There are 3 ways to turn a row about zero (a turn may also mirror it). The second row of each pair is the first, turned, with some noise. The first 27 pairs use one turn. New pairs use 3 turns, one after the other, and a turn may come again.
(in the rows, 128 means zero)
Some pairs, each with its turns in order after it:
[144 108 124 107 129 110 144 144]
[124 148 141 126 106  98 121 118] : (1)

[170 152 129  83 110 138 171  94]
[ 89 163 133 166  87 142 166 149] : (2)

[168 155 123 149 127 135 169 181]
[ 78 106 133 101 138  76 141 105] : (1)

[156 167 112 152 113 122 135 135]
[139 142 138 152 113 146 136  83] : (2)

[132 123 182  61 161 143 158 142]
[132  53  94 163  99 110 160 132] : (0)

[ 82 183 149 105 150 190 154 135]
[ 46 118 127 157 131  91  85 107] : (2)

[138 136 155 125 165 135 131 163]
[131  92 136 127  97 147 141 110] : (0)

[112 120  99 160 157 156 103 170]
[135 119 159 137 169 125 185 114] : (1)

[145 147 148 148 117 124 110 103]
[124 135 141 110 155 118 149 102] : (0)

[139 157 126 160 123 132 155 148]
[121 129 178 109 107 120 126 132] : (0)

[113 214  93 129 134 159 118  56]
[149 113 148  49 200 119 140 175] : (0)

[124 137 133 156 135 129 126 170]
[131 130 158 123  93 147 113 111] : (0)

[155 140 187  77 132 108 121 118]
[110 148 107 164 114  99  77 161] : (1)

[ 99  86 152 148 152 141 145 130]
[113  98 136 175 135 144  97 116] : (0)

[ 69 162 136 102 165 150 115 142]
[ 85 112  86 135 145  81  90 114] : (2)

[161 115  97 135 148  82 136  98]
[109 181 133 112 113 149 116  89] : (1)

[114 113 166 105 125 156 167 153]
[133 102 113 143  87  90 147 154] : (1)

[116 103  53 140 171 131 153 129]
[ 88 138 136 134 127 180  99 193] : (0)

[138 122  65 138 128 140 120 121]
[173 116 137 176 117 120 122 136] : (2)

[ 95 143  99 115  93 145 151 113]
[146 134 127 118 141  95  98 169] : (0)

[106 109  97 129 156 123 142 107]
[146 156 120 124 111 145 162 112] : (1)

[ 93 101 155  53 158 119 189  80]
[ 61 114 115 112  94  74 164 197] : (2)

[ 86 102 132 138 120  88 125 190]
[136 147 175  95 131 101 158 177] : (1)

[114  90  73 185 180 189 146 161]
[168  69 181 153 103 107  46 125] : (2)

[148 121 144 132 120 107 110  52]
[115 143 115 143 112 190  82 124] : (1)

[181 175 116 185 136 149 114 151]
[146 129 134 148 105 182  97  65] : (2)

[151 157 141 104 134  96 164 191]
[124 192 124  97  86 106 115  96] : (2)

New pairs. What belongs after each?
[ 97  97 131 119  96  64 130 119]
[137  90 111 140  99 186 102 102] : (0) (2) (1)

[183 121 123 104 138  92 136 171]
[ 85  99 128  81 109 131 163 101] : (0) (2) (2)

[ 58 124 165 133 126 125 169 117]
[129 150 105  91 118 136 193 161] : (1) (1) (2)

[ 72 103 123 129  87 118 107 109]
[ 68 134 133 155 114 101 117 156] : (0) (0) (2)

[166 165 128 146 164 151  84 156]
[211 123 118 117 113 103 125 134] : (0) (0) (2)

[ 98 130  58 143 103 146  65 185]
[128  39 131 148 156  90  99 185] : (2) (0) (0)

[ 94 158 192 153 135 150  95  82]
[177  92 131 138 156 141  49 132] : (2) (0) (2)

[ 86 117 114 146 146 152 132  94]
[159 136 171 155 147 126 116 111] : (0) (2) (1)

[151 153 111 147  94 126 130 140]
[ 91 134 136 118 128 149 105 152] : (1) (0) (0)

[125  99 137 177 153  88 174  52]
[ 74 192 130  56 136 113 114  98] : (2) (2) (2)

[125  68 114 125  78 140 149 117]
[185 127  96 141 138 117  84 153] : (2) (2) (1)

[ 86 149 175 161 129 159 144 152]
[157 150 113 140  99 114 183  90] : (1) (2) (0)

[137  94 134 142 179 145 131 135]
[124 132 103 107 155 174 123 100] : (0) (0) (0)

[135 129 157 107 126  96 145  90]
[109 122 159 114 156 163 153 126] : (1) (2) (0)

[114 145 113 130  63 135 147 129]
[104 116 150 120 123  78 145 157] : (0) (0) (0)

[136  94 167 118 185  77 125 110]
[164 144 182 100  94 137 171 106] : (2) (2) (0)

[132  81 150 131 143 128  94 109]
[112 118 100 110 146 151 157 159] : (1) (0) (2)

[116 178 131 106 116 101  66 132]
[186 115 180 127 139 160 160 129] : (2) (2) (2)

[161 176 135 117 162  91  94 224]
[ 52 103 157  85 139 109 107  49] : (0) (2) (2)

[171 105 131 143 143  91 150 132]
[125  82 108 116 101  88 141 133] : (1) (2) (2)

[136 117 127 149  99 134 142 118]
[135 103 135 104 134 131 151 141] : (2) (0) (2)

[ 90  98 109 134 152 202 142 145]
[142 107 100 216 143 144 116 140] : (0) (0) (2)

[178 173  96 182 139 192 142 124]
[148 195  91 181 141 188 128 144] : (2) (0) (1)

[127 203 108 119 160 151 129 166]
[113  70 127 133 134  91 194 135] : (1) (0) (1)

[137  92 101 106 127 119 113 135]
[147 129 121 129 132  78 124 139] : (2) (0) (0)

[ 32 151 164  76  95 103  96 152]
[106 148  97 195  73 100 145  51] : (2) (1) (2)

[178 128 139 131 155 118  89 138]
[144  93 116 121 113 171 144 162] : (2) (1) (2)

[125 146 129  74 118  59 108 102]
[167 118 139 124  53 111 118 101] : (2) (0) (0)

[115 213 125  99 157 167 102 120]
[177 121 162  48 123 135 155 106] : (0) (0) (1)

